The rows of a group lie close to one hidden flat surface of 9 dimensions, which may be shifted away from zero. Surfaces can cross.
Known rows, each followed by its group:
[ -8   6 -42 -10 -27 -37 -30  29  12  32 -36  -3  33]	(0)
[ 34 -23  13 -10   0   5 -10 -20   1 -24 -29  22  49]	(1)
[ -3 -37   3   8  21 -38 -14  21  13  -5 -10 -14 -36]	(3)
[-12 -38 -18  -5  26   4 -10   1   4  45   7 -11   0]	(2)
[ 15   0   1  -8 -13 -29 -25  24  20  23 -18 -33  23]	(0)
[ 24 -22  -4  12   9  29 -17   4 -25  40  34  -5 -31]	(4)
[  9   5 -10   4 -35  -3 -27  14  17  17  -5  -7  39]	(1)
[ -4  12 -27  12  -2   3 -22  43  -4  34  -9  20  -2]	(1)
[-25   9 -11   1 -23  26  -9   5  25 -27 -11  24   5]	(3)
[-22  19  26  -6  -8   8  19   5  23 -47  -4  -5  30]	(2)
[-14  -3 -16  29  -7 -18  -7  62 -24  -4  16   2 -22]	(1)
[-22  26 -12 -16  22  -8  15 -19   0  -2  11  15 -12]	(4)
[-18  37  -8 -12 -24  28  19   2 -19 -15 -13  -2 -33]	(5)
[ 34  13  -2  -2  26 -42  -2 -17 -26  21  25   7  13]	(2)
[-38  28 -53 -22 -26   5   8 -31 -15  14  27   4 -27]	(5)
[  1   6  47  24 -16  54  26   6   4 -33   0   0  -2]	(4)
[ -3   0  20  12  16  12 -17  49  30  18 -20  -9 -33]	(4)
[ -9  -6  14  -1  21  10  -3   5  37   6 -48   8 -16]	(4)
[ 19 -13  24  35   7 -36  34 -48  -4  22  13 -12 -25]	(2)
[ 38   9  19  17   1 -23  10  -7 -36 -38  19  26  11]	(3)
[  1  -3  -9  16 -43  -4  -9  15   4  26 -10 -27  -4]	(2)
[ -1 -29 -13 -38  -3  41 -22  -3   7 -11 -37   3  32]	(5)
[-16  -2  -8 -47  -3  25  13   1 -27 -11  -9 -34  29]	(1)
[  9 -37 -11 -30  44  26 -21  24 -22 -20 -36  28  -5]	(1)
[ -2 -24   9   5  44  -6  -7  36   1  11  -4  -1   2]	(5)
[ 35 -24 -11  -7 -28  -6 -19 -38 -17  -7   6   3   3]	(5)
[ -6 -52 -27  -1   6  -6 -21 -27   0 -10  33  13 -11]	(2)
[-16  24 -10   1 -30 -47 -15  -7  50 -24 -13  -1 -31]	(0)
[ 13  12  43  31  11   9  36 -34  -7 -30  44  13 -18]	(3)
[ 10   5  30  22   1  33  -4   8  10 -34  37  18   8]	(3)
[ -7  -1   5  -2   3 -27 -14  37  -8 -34  46 -29 -33]	(0)
[ 24   7  20  29 -23  14   6 -10 -27 -33  53  10 -11]	(4)
[-24   3  -7  13   9   1  -6  19  16 -26   3  25 -43]	(4)
[-15  31  11  24 -11   0  24   9  14  37   2 -10  21]	(1)
[-31 -12 -26 -11  -6  36 -29  13  23 -32   1  37  -3]	(3)
[-38  46 -41  15 -29   7  -1  25   4  21   4  37   6]	(1)
[-37  -1 -17  16 -21   9  -5  63  11  42  -5 -26  30]	(0)
[ -4 -32 -37  22 -36 -21 -17 -10  -3  19  16   9  19]	(3)
[ -5   2  15  25   8 -46  46 -39  -9   7  13  -8  -8]	(2)
[-10  -7  14 -11  38  40  19 -20   2  26   8  -4  10]	(3)
[ 30 -22 -10  -4  18 -28   9 -30 -41  29   1  -2   8]	(0)
[ 16   5   8   6  13  16  -6  -7  15  41 -16   1 -26]	(5)
[-11  24  -6  18  11  14  -2   1  22  12 -12  45 -36]	(5)
[ 21 -33   0  23 -36  21 -22 -48  21 -18  29  22 -12]	(0)
[  3 -35 -21   7 -16   1 -22   2 -15 -16  35   9   7]	(0)
[ -8  22 -27  -8  10  21 -10  21  -6  39 -30  23 -35]	(4)
[ 19  21  19  -8  -1  35   6  -9  -4   0 -32   2 -40]	(5)
[ 32 -23 -17 -51  25  23 -42 -18  -7  16 -15   1   2]	(0)
[-37  19 -11 -34   1  20  -4  27  17  16 -13 -34   2]	(2)
[-46 -18 -26 -21  20  12  22  -1 -34  -6  33 -18 -36]	(1)
[ 38  23   3   2 -37  36 -21  10  -3  32 -24   2  34]	(0)
[  3  26  -2  -2 -26   8   6 -52  25  31  11   1  24]	(1)
[-21 -59 -23   5  29   2  13  -8 -34  18  30  -1   8]	(0)
[  1  -6  -3  28   4 -23 -17  61  -8   2  17  -4 -15]	(3)
[  8  25  11 -14   5 -31  18  -2 -23   5  21 -37  14]	(5)
[ 31  -6  22  32 -11  19   9   4 -27  39  25 -18  -6]	(4)
[ -4   9  -6  23 -16   5  -1  31  -9   8  -3  11  -8]	(4)
[ 25  12  34  11  -9  -2  -2  20  10  11  -1 -25  39]	(4)
[ -7 -24 -23  -8  -5  16  -9 -22 -10  -5   5  15 -26]	(5)
[-57 -31 -26  -2   3  -3  26 -18   9 -21 -10  20  22]	(2)
[ 11  26  -3  30   2  34   3  13 -15   9 -11  57 -36]	(2)
[  2  50 -15  -5   7  16   9  34 -30  36 -33  22  10]	(1)
[-11 -51 -20 -28  -3  24 -11 -32   4  13   4 -25  12]	(5)
[-18  16  25  36 -26  26   3   6  44 -17  21   1 -26]	(3)
[ 10  -4  -4 -16  32  11   0 -22   2  52 -22  -3 -13]	(2)
[-27   1  35  24  15  24  -9  37  52 -32  20  -6 -65]	(3)

New rows, each followed by its group:
[-27  14  -2  15 -29 -22  31   9   4  -9 -27  -4  30]	(3)
[-10  21   1  17  -5   8   2   7  27  44  -7   5  22]	(1)
[ -3  16 -19  -6 -61 -10 -12   8   3   4 -11 -30  -6]	(2)
[ 13 -24  32   2   0 -22  20 -18  -4  16  23 -64  20]	(5)
[-44  26 -19 -20 -27  27  19  -7  15  11  -4 -10  57]	(1)
[-64  20   7  -7   7   2  48   7  21 -17 -10 -18   6]	(2)
[  0 -28  14 -19  14 -10  -9  18   8  -6  -7 -35  42]	(0)
[  6 -20  -7  -5  37 -22  14 -26  -9  25 -14  20  45]	(2)
[ -3  17  12  23   3 -43  21  -6  -8  -3  52 -15   4]	(4)
[ 48  36  -6 -23  14 -17 -35   5 -23  12  26   5   1]	(2)
[-12  -7   1  -8  17 -14  13  -9  -9 -71 -12  35  -9]	(3)
[-24 -42 -48 -31  -2  22 -34 -21   9  21  -1  -5 -33]	(2)
[-33 -35 -42  -8 -12  13   3 -26   6  13 -32  19  -4]	(2)
[ 14  27  27  22 -18 -30  37   7 -16  -6 -18 -12  35]	(3)
[ 32 -38  -2  13  17  10 -34   5  -2  21  20  15  13]	(2)
[ -6   0  17  10 -24  43 -11  39   6 -20  19 -14  19]	(0)
[-16  36  -4  36 -37  13  41   9 -27 -13 -14  31  -3]	(4)
[-15  16 -27  -8 -27  13 -18  18   3 -26 -12  31  16]	(1)
[-12  27  -7 -25  12  20  35 -14 -36  37  -5 -17  16]	(1)
[-18 -22   6  16 -20  28  -3  -5  36  20  10 -13  35]	(3)
[-15 -17 -23  30 -29 -24   5  -9 -10 -10  35  19  26]	(1)
[-18  -4 -13 -17  40  22 -21  18   2   6  40   4 -34]	(2)
[-13  15 -19  22 -12 -11  23 -17 -16  11   6  21 -29]	(0)
[-29   2 -36  13 -14   3  23   8 -33  12  -5  26  23]	(0)
[-15 -32  -5  42   7 -18  -7  71  -3  38   8 -13  28]	(1)
[-11 -58 -33   7  -1 -11 -17 -20  -3  13  33   7  24]	(1)
[-15 -52 -17   7 -35  -5 -26   2  16 -19  27 -22  11]	(2)
[-32 -36 -10  14  27  30  -1   3   4  12  51   8 -14]	(3)
[ -2  18   5 -43 -31   9  19 -45  -4 -12  -1 -46  35]	(5)
[-46  -1 -32   6 -56   0   8  16   7 -25 -21   2  17]	(2)
[-33  21   3 -21  32  30  18 -21   0 -29  39  13 -31]	(4)
[-45  -6  15  -4  -5  20  27  14  20 -33 -11 -12  50]	(1)
[ -4 -48   0 -31  35  19  -3   5 -27 -16  -1 -18 -19]	(5)
[-24  -8   0   4   7  -7 -10  17  43  18 -25 -22 -56]	(3)
[-20   4 -18   5  17   1  -8  32  -1  34   6  -2 -25]	(4)
[-28  46  10  17 -10  20  49   3 -13   4   6   8  16]	(3)
[  8  -2  15  40 -15  21   6   7  -9 -19  10  23 -52]	(4)
[ 18  11 -30 -39  29   6   9 -39 -43  24 -35  29  -4]	(0)
[ 20  27 -14 -16  10 -41 -26  23   8  50 -22 -10  25]	(4)
[  2   8  22  23   2 -13  27 -16  18   4 -41  11 -13]	(4)
[ 25  13  41  19 -23  -1  10 -13  21 -21  -9  -5  21]	(3)
[-20  24 -27   5  -8  10  -2   5   5  20  -4  28  10]	(1)
[-11  12   0  11   9  13  26  13 -16  59  -1 -19   7]	(4)
[ 32 -25  19 -18  29  20 -10 -34   9  26 -10  -8  15]	(3)
[  6   4   9 -15  13  20  -3 -29  17 -14  -7  13 -27]	(1)
[ 16 -18 -47  -8  -3 -56 -27 -22  -5  21 -17  29  35]	(4)
[ 22 -34 -22  -5  -9   2 -35 -13  -3   9   2  15  11]	(2)
[ 29  50  13 -18  17 -15   7 -27 -13 -17   6  20 -10]	(2)
[ 18  43  16 -10 -35  11  -6  -4  33  -1 -45   5  60]	(5)
[-25   6 -17 -22 -24  42 -19  13  19 -22 -17   5 -11]	(2)
[-11   2 -19  -2 -15 -16  -6  17  -6 -23   2  15  48]	(2)
[-30  16  16 -14  48  28  27  24  -4  -5 -11   2  -4]	(3)
[ 13  12  33   8  12 -44  21 -26  31  -2 -24  -8  15]	(4)
[-29 -11 -23   4   4  -6  26  -2 -44 -16  32   2 -15]	(1)
[-33   3  18 -16  38  41   8   7  45 -15 -39  21   8]	(5)
[-11  20 -28 -22 -19  -4  -1 -63  10 -64   7  59  10]	(5)
[-22  35 -16 -46  28  -1  -7  -3  25  -9 -29  17  17]	(4)
[ 14  12  -3   2 -14  22  10  31 -48  24 -15  -1  57]	(0)
[-40  -3   4  26 -16 -26  50 -13   7  10  -9 -20  12]	(3)
[  1  22  -5   0   0  38 -18  33   0  -6 -13  34   8]	(2)
[-11   9   7  -5  28 -14  48 -30 -36 -50   0  31   1]	(3)
[ 12 -23  13  26 -13 -31 -10  21  12  -3   0 -16  14]	(3)
[ 22 -10  17  18   2  14 -18  11   4  -7  20  12   2]	(2)
[-31  17 -10  -8 -34  -9  21 -18   8 -18 -13 -13 -14]	(2)
[ 13 -22   8  -9  -8  31 -12 -17  -4 -39  13  10  19]	(0)
[ -6  16 -26   4 -10 -37  -4  22 -28 -42  17  35  23]	(5)
[-13   5   6   0  25  51 -19  39   6 -13  30  22 -11]	(3)
[-30   5  15  31 -17  25  10  16  12 -41  38   7 -49]	(2)
[-29  14  11   9  46  23  31  37  -9  -6 -33  33  -6]	(1)
[  7  33  23 -16  11  19  14  15 -13 -22 -25  -5 -28]	(1)
[-29   5 -14  36 -48 -18  19 -20  26  46  -6 -22 -12]	(3)
[  3  20   2  42 -36 -27  27   0 -18  -6  11  20  47]	(1)
[-43   9 -26  -2 -25   9   9   4   5 -21  14   9  15]	(1)
[ -3   8   8  14 -41 -20   2  10  25 -15 -26  -6  48]	(0)
[ 16  -5 -16  -5 -24 -13  11 -29 -39 -10  14   7  37]	(1)
[-23   5  22  12  27  -8  23   1  12  -1  37 -20 -15]	(4)
[-36 -42  -4  22  34   0   8  19  10  23  23 -10 -23]	(5)
[-63 -16 -15   3  19   0  33  -1   8  -6  12   6  17]	(4)
[-16   0  -6   2  -2   3   4   1   3   5   5  -4 -13]	(2)
[ 29 -37  15  23 -13 -12  -9  -8  10   9 -18   0  32]	(4)
[  0 -29 -13 -21  -1  14 -18   3   7  31 -10 -19  50]	(1)
[-29 -11   9  21  20 -14  -5  40  37  -2 -10  -4 -31]	(4)
[ 47   7  21  13 -38  35 -18 -24  13  17  -8   4  13]	(0)
[-19  -7   9  12 -25  -3 -20  20  45 -14  11 -22  -4]	(0)
[ -1  -5   8  13  23  13  -4  12  20  16 -22  27  11]	(1)
[ 32 -26   4 -46  -4  37 -11 -23 -33 -28 -28 -14 -14]	(5)
[-46   1  23  -1  25  10  36   4  24 -17  -1 -12  13]	(2)
[-36  -9  -6  -1   4  13  14 -19  11 -18  21  -3 -48]	(2)
